The rows are grouped in 4 different ways at once. Each group adds its own fixed numbers to the row, and there is some noise. The rows also spread widely along 17 directions, which tell nothing about the answers.
In the rows, zero is written as 128.
Known rows, each followed by its group in each grouping:
[ 82 168  87  90  63 145 168 116  62 140 152 117 190 112  75 142 132 183
 132 193 164 110  57 133 178 143 167 151 107 140 150 122 161  93 114 142
 132  75 115  91 119 145 201  92 120] -> zeduv q225 q606 q710
[124  91 180  98 133 116 184 138 129 127 162 100 105  75 156 127 137 139
 117 119 131 104 120 129 149 120  75 120 100 114 140 189 105  86  97 106
  94 151 134 159 112 142 146 166 142] -> faroz q623 q182 q56
[130 167 147 174 156 163 131  98 104 115 143 101  95 149 113 176 121 167
 129 111 135 127 109 180 106 100 162 123  91 136 123  82  62  83 115 151
 133 146 117 178 103  99 108  99 145] -> desav q358 q671 q196
[139 145  79 129 155 144 168 133  55 102 110  33 123 190 118 125  28 133
 132 152 155 168 108 106 192 144 142 135 196 111 100  89 157 124 121 139
 183 125  90 102 213 128  86 187 100] -> zeduv q557 q984 q710
[149 127 133 110 159 123 109 123 141 107 127  79  68  87 125 141 138 140
  63 149  98  96 112 167 138 192  84 145 104 157 134 133 186  90 111 173
 104 130 126  96 126 146 121 158 163] -> vugos q680 q71 q464
[121 146 130  88 107 159 177 111 155 143  89 120  85 159 117 131 147 148
 114 139 145 124 100 149 128 182 126 178 129 139 122 102 154 123 130 106
 157 122 128  72 117 107 140 122 140] -> vugos q680 q182 q196
[112 126 121 162 141 111 106 106  68 119 108 110  96 140  69 137 122 101
  91 127 131 126 105 138 137 124 130 163 133 152 131 109 150 139 152 136
 161 104  83 115  91 152 103 106 113] -> faroz q557 q955 q56
[127  98  80  64 127 107 129 170 160 131 121 111 142 100 131 124 141 114
 111 149 113 126 132  96 142 144 134 121 131 146 139 195 214 159 142 133
 112  88 117  48 120 162 169 157 155] -> desav q225 q671 q464
[206 145 118 108 149 130 147 167 144 101 117 140 146 159 131 131 126 138
 179 143 135 112 142 120 153 124 124 104 137 133 116 123 144 118 109 119
 102 124 110 104 121 145 154 138 133] -> desav q358 q955 q658
[140 131  64 130 131 141 146 138 135 117 120 101 104 164 116 168 125 101
  97 118 118 137 126 120 111 109 133 153 118 130 152 138 160 137 145 133
 112 116 104 105 126 110 127 154 134] -> desav q623 q984 q658
[112 135 145 130 134 149 168 137 135 131 146 107 104 144 150 130 141 140
 119 114 141 141 125 152 130 119 129 123 102 101 121 145 118 109 100 106
 139 149 149 152 136  99 122 154 150] -> faroz q557 q71 q196
[108 169  76 117 165 111 148 121 114 128 148 141 111 166 131 135 145 136
 137 112 119 165 169 149 104 133 205 119  78 110 109 102 160 167 140 144
 144 161 121 122 119  90 101 138  98] -> desav q358 q606 q658
[134 138 159 103 169  79 158 129  79 114 101 105 121 121 114 160 120 160
 123 167 141 110 121 161 202 134 109 119  99 161 100 155 150 114  87 157
 116 135 127 111  87 176 138 146 162] -> faroz q557 q606 q56
[106  98 185 118 152 143 161 135 114 110  92 107  91 149 130 101 103 155
 140 152 108 159 115 125 163 129 140  69 107  96  76 124 111 133  92 113
 148 160  97 142 115  99 134 102 158] -> vugos q557 q606 q658
[124 115 118  65 146 136 151 133 183 131 131 123 104 124 153 126 159 152
 140 141  79 122 139 115  86 165 152 106 120 109 126 134 136 124 129 117
 117 131 109 110 123 119 168 125 128] -> faroz q225 q182 q196
[159 121 118 124 173  97  86 117 126  80 173 113  67 114 146 118 129 155
 104 111  62 112 143 138  97 208 153 113  83 112 110 139 142 134 103 182
 141 143  80 146 186 162  96 150  84] -> faroz q623 q71 q464
[187 133 170 132 167 134 142 166 145 108 151 100 112 150 201 137 149 176
 156 103 115 131 134 158 137 173  93 118 117 115  84 142  88  81  73 135
 149 139 153 151 192 162 100 179 116] -> faroz q358 q606 q56
[109 126 118 111 212 103 123 138 113 117 146 122 113 115 149 132 148 137
 147 150  61 149 174 127 112 111 186  18 115 106  84 125 157 144 116 155
 113 173 108 145 101 115 125 130 137] -> faroz q358 q71 q56
[106 144 113 112 150 131 128 121  99 124 156  94 119 104 128 148 153 171
 113 142 109 114 109 154 113 156 148 133 112 144 130 104 138  97 128 161
 129 114 122 117 127 139 137 130 110] -> zeduv q623 q984 q710
[112 161  59  90 133  89 199 158 138 167 122 125 129 175 166 235 188 130
 127 155 113 144 138 147 126 113 111 127 127 168 103 164 172 165 122 145
 105 120 150  66  98 137 128 181 136] -> faroz q680 q606 q658
[130  96 151 153 138 137 147 152 108 129  61  97 109 207 113 124  76 115
 156 121 162 175 121  96 171 104 161 118 181 127  95 137 119 171 134  99
 194 125  83 100 140 121 104 136 147] -> faroz q225 q606 q710
[182 141 121 140 200  94 123 177 128 118 104 155 114 172 148 128 181 120
 165 125 127 140 177 148 134 123 134  92 164 142  75 104 173 168 126 119
 142 156 126 101 101 140  85 155 111] -> faroz q358 q71 q658
[168 134 167 123 122 133 174 147 163 128 153 155  97 127 180 191 163 160
 176 117 110 117 146 141  91 123 123  66 128 150  96 139  59 117  87 137
 106 145 127 140 122 127 135 152 121] -> faroz q680 q182 q710
[ 98 124 108 121 204 112 124 136 116 115 101  78 120 159 109 124 137 160
 108 165  81 126 118 131 145 106 163  94 103 116 117 132 162 118 115 137
 103 141  99 134  79 110 157 101 171] -> zeduv q623 q182 q658
[150 150 134 179 138 146 109 176 107 110  98 148 139 160 110 153 190 124
 123 152 112 156 114 162 143  81 123  62 132 147  66 117 153 136  90 129
 123 126 136 114  88 121 122 128 161] -> zeduv q557 q606 q56
[132 111 135 135 132 137 173 128 116 123 163 125  78 114 133 110 153 112
 114  89 138 140 130 148 111 123 109 169 102  91 135 111 115 107 147  97
 139 155 131 162 114  86 109 146 101] -> zeduv q225 q984 q710
[200 133  67 108 155 135 131 166 145  88 114 115 142 200 107  67 103 126
 154 124 134 117 140  88 141 137 154 155 149  84 140 117 172 126 132  83
 128 114  81 115 157 125 148 130 102] -> desav q623 q182 q658
[179 170 155 148 133 106 130 127 103  84 177 137  98 125 156 170 139 179
 123 138 104 119 116 186 153 196 106 103  74 150  81 133 121 117  60 187
 134 149 125 140 185 177  92 164  95] -> vugos q358 q955 q658
[102 147 133 137 118 151 174 139 118 145 153  98 135 160 150 166 122 163
 147 130 139 152 115 125 127 101 148  99 142 122 118 132  83 116  99 107
 131 139 117 153 150 105 127 154 113] -> zeduv q623 q606 q658
[166 194  43 180 144 106 167 143  67 132 129 159 132 212 110 212 182 110
 137 120 159 145 135 176 127  66 128 153 135 156 104  93 149 151 139 136
 130 135 133 121  80 129  76 149  91] -> faroz q358 q182 q658
[159 146 147 131 152 138 135 113 135 113 175 117  63  93 146 109 159 133
  93  97 122 118 136 177 102 188  95 164  94 114 130  96 134  81 123 129
 133 165 140 153 147 125  85 164  94] -> vugos q358 q71 q56
[ 97 128 128 105 196  75 172 107  28 110 110  86  93 122  96 135 116 140
 104 201  97 143 112 156 210 131 117 101 120 120  76 110 196 140 110 155
 136 172 102 124  88 141 108 137 133] -> faroz q225 q984 q56
[179 165 148 148 160 121 144 123 150 113 134 177  49 150 132 118 205 137
 108 100 103 130 151 194  83 153 100 151  81 111  92  74 135 127 109 101
 122 183 137 160  94  75  90 144 107] -> zeduv q557 q955 q464
[170 134 108 121 136 140 104 108 171  92  91 140  61 151  70  97  76  69
  97  88 147 134 187 111 110 145 194 140 112 138 150 131 188 174 165 125
 131 142  79  78 118  87 106 161 142] -> desav q680 q182 q56
[113 148 158 142 124  98 146 121 102 139 134 146 102 122 108 151 155 131
 117 122 147 126 114 155 134 127 128 138 114 155 118 130 128 155 123 124
 146 138 116 125  95 136 108 129 116] -> desav q358 q955 q196
[145 180 137 153 117 147 100 138 117 123 197 132 140 114 153 143 152 170
 140 115 126 131 130 163  97 180 157  99 134 153 109 103 118 113 105 162
 159 117 137 123 196 157 100 159  66] -> vugos q358 q955 q710
[103 155 107 141 166 104  82 113  92 121 150 127 136 120  70  99 118 119
 108  79 186 122 172 158 130 120 220 176  81 147 170 129 178 138 180 146
 163 112 136 110  89 123 111 126 126] -> zeduv q680 q955 q196
[134 122  87 124 146 113 194 165 135 150 109 117 139 215 165 206 180 165
 154 141  99 118  81 136 140  94  91 167  98 121 117 166  83  99 105 111
 120  96 127 140  91 147 180  94 155] -> zeduv q225 q955 q658
[ 89 145 179 114 133 110 108  89  90 119 139 125 105  93  82  97 102 168
 116 157 135 124 123 141 162 178 193 102 105 145 116 119 142 142 112 144
 157 141  80 121 125 140 128 120 110] -> zeduv q225 q606 q56
[ 93 109 131 146 169 148 132 132  94 101 112 102  91 142 106  89 135 118
 101 137  91 169 112 137 140 107 160  81  90  81  83 107 166 139 125 125
 150 165 111 152 103  69 121 104 163] -> zeduv q358 q984 q196
[128 186 149 161 117 148 120 127 131 149 158 116 135 161 109 127 137 167
 127 128 170  91 101 159 131 127 143 157 147 138 146 118 107  85  94  90
 141 124 119 159 144 122 131 141 126] -> faroz q358 q71 q196

New rows. What belongs after each?
[145 128 120 127 182 129 128 161 110 111 102 117 137 159 140 138 161 157
 154 128 123 140 131 154 139 120 145 115 112 131  96 100 126 110 121 142
 142 116 134 114  98 138 127 107 135] -> zeduv q557 q606 q658
[186 159 134 175 148 128 145 129  83  99 151 140 133 163 102 164 124 155
 172 119 142  96 120 141 134  68 133 113 129 126 125 103  51  85  96 119
 104 137  89 193  95 136 131 108 105] -> desav q623 q182 q56
[139 138 131 166 187  74 121 133 148 135 128 129  57 188 147 172 167 120
 103 101  79 121 151 160  97 119 117 144 106 133 109 165 109 148 113 120
 127 155 100 170 105 124  97 164 131] -> faroz q225 q984 q56
[189 163 113 165 167  99 129 130  85  84 104 162  97 194  99 165 148 159
 148 162  93 115 110 164 159 131 135  94  92 134  69  94 131 136  83 163
 128 150  78 148 100 148 120  85 127] -> vugos q358 q71 q658
[109 116  83 115 120 141 206 145  59 116 127 114 140 169 132 120 142 139
 139 146 135 176  88 127 174 128 141 125 100  82  79 126 166 135 117 134
 175 132 136 110 144 118 129 115 116] -> faroz q358 q182 q710
[120 101 130 118  84 181 164 151 109 137 102 117 119  92 101 130 178 102
 115 142 143 143  81 125 128 120  88 133 161 140 118  87 160 108 154 110
 136  98 135  72  81 106 145 108 133] -> zeduv q680 q606 q710
[140 125 121 163 153 118 111 124  74  76 162  91 103  94 117 167 108 119
  88 121 114 152 129 160 155 116 133 100  69 137 125 143 136 113 116 194
 114 141 118 147 124 144  91 159 131] -> zeduv q225 q606 q658
[125 169 103 117 179 116 151 119  89 132  99 109 133 204 123 156 122 182
 175 145 135 142 125 146 138 142 192 131 135 131  91  76 117 132 128 140
 176 129 103 119 123 133 119 104 112] -> faroz q358 q606 q196
[109 132 148 167 181 130 125 137  93 117  63  86 101 198 106 154 102 135
 115 138 128 167 121 149 168  95 151  99 124 138  80 126 129 141 110 136
 159 143 110 125  98 112 103 127 183] -> vugos q557 q606 q56
[168 118 131 107 115 133 156 153 164 149 111 147  93 138 116 115 143  87
 150 125 127 106 140  92 101 116  88 134 212 135 130 110 131 137 153  55
 117 126  80 105  96 109 141 144 101] -> vugos q680 q984 q56
[149 147 118 179 138 176  81 157 123  75 177 142 131 130 128  89 146 115
 108  88 120 181 163 163 108 110 193  65  50  88 105 129 168 127 113 147
 135 161 156 155 156  76  97 149 136] -> vugos q358 q606 q658
[113 130 101 112 135 123 154 128  79 137 174 121 130 108 135 123 166 143
 136 118 128 113 100 137 121 149 116 170 124 115 131  93 118  87 150 127
 154 105 117 140 124 153 132 108  63] -> zeduv q358 q984 q56
[177 132 163 178 120 165 134 168 112 107 135 141 120 159 157 178 175 170
 175 142  99 132  89 151 127 115  99  69 160 137  69  94  51  98  76 134
 143 118 104 151 140 143 120 110  99] -> zeduv q225 q984 q658
[139 154 100  74 143 121 183 115 133 137 186  97 139 124 137 111  74 149
 153 119 170  89 149 111 147 134 156 167 113  98 186 154 122  70 122  99
 104 138 117 160 153 129 161 172 117] -> faroz q358 q71 q56
[165 146 152 139  89 160 150 124 113 119 107 147  85 152 138 182 174 171
 145 135 132 121  76 159 113 197  84 155 161 173  83  56  76 123 108 149
 183  92  99  79 147 177  91 101  58] -> desav q557 q182 q658
[120 144 147 161 155 136 100 124 116 121 131 116 109 140 111 161 131 155
 117 125 133 119 130 170 129 108 164 118  99 153 137 124 108 107 124 148
 127 126 113 143  93 122 127 114 148] -> vugos q225 q984 q658
[133 150 121 137 116 145 109 175 142 138 135 106 147 126 118 100 129  98
 108 136 167 147 146 123 141 120 129 108 179 148 129 143 200 143 128  93
 127 127 134  87 153 120 109 198 128] -> vugos q358 q606 q658
[129 145 112 131 146 116 176 144  98 133 159 110  98 117 147 163 175 130
 116 133 119 131 125 160 128 131  98 128 134 131 103 108 150 121 115 139
 132 145 144 121 122 126  97 161 105] -> desav q680 q71 q710
[102  78 177 102  86 162 161 168 121 146 131 159 159  80 133  72 153 116
 172  93 205 151 132 105 143 100 151 117 130 120 135 135 119 130 163  77
 162 110 143  99  89 119 150 104 117] -> zeduv q358 q606 q658
[ 96 121  96 107 187 123 133  83  78 107 149  49  76  80 112 137  70 107
  81 126 115 142 146 133 136 151 159 129 101 121 151 117 167 106 162 184
 130 150 101 125 129 131  92 158 129] -> faroz q358 q71 q56
[133 154  97 116 164 149 166 128 122 125 131  98  94 168 141 125 131 147
 111 124 125 145 133 164 127 132 132 152 101  95 118 105 149  99 118 113
 127 155 145 143 133  74 117 158 143] -> vugos q557 q984 q464
[111  97 134  79 120 162 203 131 108 122 117 102  99  93 164 137 148 135
 130 127 137 176 106 139 140 172 110 127 107 118  94  99 151 117 143 150
 165 136 156  76 134 121 113 143 122] -> zeduv q358 q606 q710
[102 105 100  96 139 136 161 144  53  90 129  76 129 111 115  86 121 131
 112 202  70 174  74 106 182 162 118  61 125  76  60 113 216 136  98 148
 152 143 103 106 163 129 131 122 123] -> faroz q358 q606 q196
[113 162 135 135 161 156 106 115 134 132  92  76 100 185 137 161 134 182
 109 130 121 142 110 175 120 185 160 154 119 154 104 100 123 101 108 160
 178 108 129  96 158 140 102 133 143] -> faroz q557 q606 q56
[ 68 156  66 105 129  98 130 126 113 165 193  86 158 128 127 148 148 154
  94 120 138 104 111 140 123 145 161 208  83 131 183 181 142  98 142 133
 136  80 134 128 143 162 157 144 107] -> desav q225 q606 q56
[128 187  90 153 141 113  95 116 114 108 116 118 118 195  96 168 139 168
  86 128 129 129 115 185 137 161 189 165  52 160 115 142 174 135 100 185
 153 102 129 100 141 141 119 137 156] -> faroz q557 q606 q710
[107 151  93 123  90 148 131 160 149 151 157 157 152 128 139 145 201 140
 131 144  99 136 109 117  84 126 154  76 142 138 103 136 151 144 116 121
 120 105 121 101 132 119 159 130 110] -> zeduv q358 q182 q710
[110 135 178 141 183 115 136 120 125 118 119  89  66 120 115 158 111 148
 107 183  59 118 123 137 129  86 113  31 132 130  97 118 101 113  73 125
  60 190  68 186  72  76 140 138 177] -> zeduv q557 q984 q658
[ 90 137  79  91 140  72 114 147  66 162 116 128 180  97  58 111 161 103
 127 188 139 102 115  96 158 112 142 126 197 170 136 119 224 156 170 110
 120  84  78  59  53 178 163 112  98] -> faroz q358 q606 q56
[114 110 146 105 209  86 141 129  93 113 147 105 119 105 122 105  99 140
 156 116 120 122 169 122 129  88 166  95 104  96 133 120 101 108 140 119
 108 157 101 182  73 117 140 112 130] -> vugos q557 q606 q196
[117 167 102 165 176 149 177 175 114 160  72  88 137 219 107 150 144 106
 146 164 146 177 132 133 153  15 136  74 220 126  72  93 165 154 120  58
 120 168 138 115  69  44 111 160 183] -> zeduv q680 q671 q196
[111 131 161 149 143 146 138 102  94 105 140 127  90 155 109 102 123 172
 130 105 140 127 115 165 141 138 174 139  57 100 118 104  89 100 114 131
 164 147 113 166 108 100 122  74 122] -> vugos q680 q182 q658
[ 99 130 143 125 148 136 111 116 108 119 135  97 117 111 120 153 158 196
 112 142  97  96  82 162 118 158 151 133  81 148 130 118 109  82 110 174
 131  99 112 131 107 148 164  83 142] -> zeduv q623 q984 q710
[129 106 182 143 104 164 169 134  46  92 145 131 140 118 122 103 113 166
 175 125 190 145 102 142 195 123 154  96 111 111 104 109  94 110 103 133
 189 132 124 138 143 147 114  95 102] -> faroz q623 q71 q658
[149 150 132 162 176 145 116 117 116 109 144  87 101 148 131 161 125 155
 119  91 142 124 131 181 121 124 147 164  92 136 138 110  86  78 128 151
 142 128 136 157 123 135  99 134 134] -> desav q225 q671 q56
[137 133 125  95 149 109 178 123 141 141 133 118 101 149 153 170 144 156
 148 120 115 115 135 130 108 138 131 146 110 124 131 139  96 113 122 119
 120 138 112 139 116 134 141 143 114] -> faroz q623 q606 q56
[107 132  89  99 115 126 172 116 113 127 113  92  92 146 126 171 125 140
  83 157 103 144  80 135 154 170 110 153  83 138 111 153 181 142 112 165
 141 118 114  82 142 135 136 141 154] -> desav q358 q955 q464
[132  77 125 130 110  94 146 144  75  82 160 146 103 104 110  82 140  94
  94  99 131 124 108 131 169 125 100 161  39  83 129 180 164 134 127 130
 146 120 111 150 117 148 129 116 111] -> faroz q557 q984 q658
[113 152 105  95 147 156 218  99  92 117 126  81 106 144 136 155  90 142
 118 126 173 168 130 167 175 134 147 162  66 111 132 106 156  97 137 149
 135 164 162 113 122  87 113 158 152] -> zeduv q358 q955 q658
[ 55 152  63 108 140 112 139 130  62 141 138  71 139 120  96 110 163 123
  53 162 132 161  86 155 162 164 135 173 106 122 117 121 250 141 150 149
 165 115 152  76 132 131 111 151 122] -> zeduv q358 q606 q196
[132 151  75 108 132  88 103 125 101 107 184 156 168 130 112 145 143 177
 169 133  94  92 126 112 104 152 205 110  84 129 139 141 117 134 125 169
 133  81  76 131 139 185 179  84  72] -> zeduv q623 q955 q196
[102 144  84 116 143 104 139 114  88 129 116 117 103 148  92 136 121 117
  98 149 114 137 117 135 149 140 150 143 109 133 115 127 189 153 144 144
 147 129  96 102 111 128 126 127 127] -> vugos q358 q984 q56
[130 135 182 127 136 151 132 154 166 138 142 122 101 138 157  86 183 169
 139 104 136 121 125 162 108 167 124 142 131 121 103 107 112 111 104  86
 165 135 139 126 136 109 116 123 112] -> desav q680 q671 q658
[140 118 156 127 124 113 104 135 151 109 111 140  91 145 120 121 148 142
 113 128 105 121 121 129 124 182 139 120 110 149 109 151 152 166 109 138
 156 117  88  93 142 159 125 126 116] -> faroz q623 q955 q658
[167 160 103 156 106 128 106 156 145 125 124 181 133 186 115 157 164 139
 148 132 108 121 114 123 109 117 158 102 118 148 101 140 131 157 103 124
 126 107  88 118 123 130 153 112 129] -> zeduv q358 q955 q464
[144 119  97  87 157 119 190 125  93  96 150  99 111 113 170 152 128 146
 129 102 141 151 128 154 153 178 125 154  71 113 109 127 143 105 136 185
 158 131 160 103 156 165 102 158 106] -> zeduv q358 q182 q196
[127 131 136 133 108 149 192 129 135 133 133 131  83 148 141 147 151 121
 112 111 152 144 108 149 137 124 104 153  89 116 121 134 123 119 115 106
 134 157 137 139 117  97 115 145 140] -> zeduv q358 q71 q658
[155  97 133 148 189  96 116 150 126  77  81  94  85 174  98  97 104  99
  78 129 111 142 131 139 188  98 124 119  57 106 102 189 201 148 101 127
 114 164 105 137  90 111 127 135 218] -> faroz q358 q671 q658
[154 157  71 123 132 104 137 109  85 104 104 163 116 168  42 105 110  96
 120 127 162 119 145 119 156 112 180 173 112 129 143 108 192 168 162 114
 133 129  73 104  80 114 134 120 106] -> zeduv q623 q984 q56
[141  95 201 150 166 141 114 153 117  76 113 129 107 119 132 101 132 154
 136 138  99 151 134 147 173 115 155  28  73 107  69 165 123 131  70 148
 135 160 123 145 115 128 134 112 180] -> desav q225 q182 q56
[120  87 101 100  91 154 154 131 112 114 123  85  91  99 152 166 108  84
 102 115 117 172 113 104 132 185 105 127 148 150 114 148 172 155 159 180
 181  89 120  35 185 170  91 172 101] -> faroz q680 q955 q56
[160 169 125 149 150 165 119 129 117 118  99 127 114 160 125 199 176 163
 143 152 117 132 113 188 117 137 142 111 149 173  95  63 124 108 118 166
 144 116 134  91 107 137 110 123 132] -> faroz q225 q984 q196
[159 132 187 147 144 148 107 180 130 126 117 161 144 138 165 159 198 197
 185 109 146 113 130 182 134 124 151  86 118 170  82 120  86 108  92 154
 160 101 165 105 102 156 138  99 146] -> desav q680 q984 q464
[126  98  99 111 126 170 169 143 173 117 130  91 100 181 174 160 108 127
 124  91 102 145 126 120 117 117 149 133  57  91 136 200 109 100 114 136
 134 114 135 136 160  96 160 144 187] -> faroz q680 q984 q56
[118 152 143 113 132 154 171  90 126 142  97  96  88 167 122 174  97 175
 137 146 152 124 106 145 155 159 156 158 132 152 128 104  93 103 115 133
 158 127 103 110 129 128 132 127 141] -> zeduv q225 q71 q56
[ 90 157  74 124 165 109 158 141  98 146 151 133 132 154 138 139 170 132
 134 129 107 161 149 138 111 110 177  98 120 111  92 118 160 164 136 130
 146 148 129 123 112 110 109 138  98] -> desav q358 q182 q56
[192 160 115 152 139 156 146 153 142 116 161 123 134 169 144 170 161 157
 161 145  96 106 111 147 108 103  96 112 139 117 127 103  83  67  92 109
  89 130 116 170 128 120 148 130 117] -> faroz q225 q955 q658
[146 140  73 183 103 197  99 164 142 125 145 142 160 142  89 146 171  74
 118 116 111 145 120 117  78  36 147  91 139 120 154 125 138 104 150  97
  89 100 122 136  87  78 162 115 151] -> zeduv q225 q955 q56
[153 153 119 133 142 114 135 197 161 156 177 101 159 140 206 194 175 160
 164 132 112 122 137 127  98 128  97  99 196 159 115 156  86 111  94 118
 114 101 133 121 176 176 119 200  85] -> desav q225 q606 q658
[124 152 100  89 112 122 148 141 138 134 172 125 150 145 143  76 127 147
 131 106 184 127 146 132 148 178 174 173 100 114 149 159 181 131 128 109
 162 116 148  98 184 142 126 174  87] -> faroz q358 q182 q658
[170 154 148 185 107 173 106 138  96 104 132 111 134 165 104 153  69 127
 153  85 223 131 142 150 163  99 170 141 160 171 146 117  93 114 131 140
 175 102 118 112 159 138  81 160 117] -> faroz q680 q984 q658
[150 146 126 138 149 119 132 149 158 139 150 100 119 133 154 213 139 159
 132 114 130  83 128 149 108 113 121 135 117 173 158 167  85  82 104 157
  92 101 132 132 113 156 149 151 162] -> desav q680 q71 q710
[ 86 140 172 136 154 126 137  95 114 141 102 119  79 154  98 134 140 158
 106 133 136 124 119 173 149 131 162 151  88 135 120 123 127 124 119 118
 155 153 118 136  76 101 130 111 166] -> faroz q225 q984 q56
[126 158  94 106 105 113 180 149 149 163 172 132 145 134 158 178 145 123
 127 104 163 123 144 137 124 114 123 165  97 142 154 191 130 117 125 111
 106 119 156 121 133 138 145 192 129] -> vugos q358 q606 q56
[139 125 106  78 161 122 189 119 157 118 102  96  63 160 175 193 140 161
 115 139  80 133 117 146 128 196 113 144  80 129 102 148 137 132 101 171
 135 139 122  92 149 152 127 152 147] -> desav q623 q71 q56
[170 136 120 133 185 106 143 149  84 101 121 108  91 109 137 147 195 136
 106 148  97 127 111 177 126 157  59 127 149 147  76  64 160 106 119 156
 124 138 138 109 101 158  81 151  90] -> zeduv q557 q182 q710
[147 117 139 147 118 121 151 157  36 116 166 123 178 103 122 139 158 171
 174 133 152 103  70 127 160 118  99 135 154 136 118 102  83  83 120 138
 157  77 112 138 122 199 144  84  62] -> zeduv q623 q955 q710
[147 155 136 135 150 150 136 142 117 119 134 116 127 119 128 146 151 143
 130 150 122 126 124 156 142 109 118  86 132 141 105 108 139  92 100 132
 100 145 139 131 110 116 134 153 150] -> zeduv q358 q984 q56
[136 127  86 124 119 149 149 158  83 116 166 113 167 108 130 133 128 105
 136 115 161 138 124 129 158  95 132 127 123 123 142 149 160  99 140 139
 132 103 148 111 138 148 136 156 122] -> faroz q358 q984 q56
[148 111 136  69 176 113 171 142 102 127 107 118 145 112 119 103 101 116
 167 101 215 112 178 132 177  99 150 169 131 137 161 130 151 104 174 107
 130 121 152  94  68 144 142 151 140] -> faroz q557 q984 q56
[ 67 152 102  82 130  94 208  47  61 141 178  74  65  58  97 177  83 116
  58 140 154 123 129 152 149 149 130 173  87 141 175 129 167 116 149 162
 106 171 113 130 109 121  93 192 106] -> faroz q623 q71 q56
[162 130 112 160 152 107 135 166 111 100 159 146 127 145 141 150 150 114
 131  89 131 141 156 153 124  79 128 114  74 114 121 161 116 125 116 133
 111 136 136 163 109 128 114 150 124] -> vugos q557 q606 q658
[160 120 188 187 103 160 157 172  63  93 152 124 128 158 144  89 143 150
 154 105 170 166  90 161 192 128 109 101 130  98  47 128 111 123  67 113
 213 138 152 146 191 133  77 142 104] -> faroz q680 q671 q710
[116 163 118 141  88 200 122 124 142 134 177 128 126 133 146 136 135 146
 142 111 128 151 129 131  86 154 187  90 134 119 120 106 112 111 112 134
 162 126 121 127 195 106 114 146  94] -> faroz q358 q71 q56
[130 146 103 146 130 120 208 125  58 141 146 100 120 137 143 221 149 142
 137 124 157 132  85 159 143  95  73 161 148 152 115  99  74  88 130 146
 133 121 134 144 100 155  97 140  96] -> zeduv q358 q182 q196
[121 126 142  99 170  98 166 126 123 121 150  82  76 108 157 129 118 137
 103 125 109 137 144 143 139 177 116 129 109 124 109 144 160 131 118 146
 134 161 131 116 151 125 101 190 122] -> zeduv q680 q955 q710
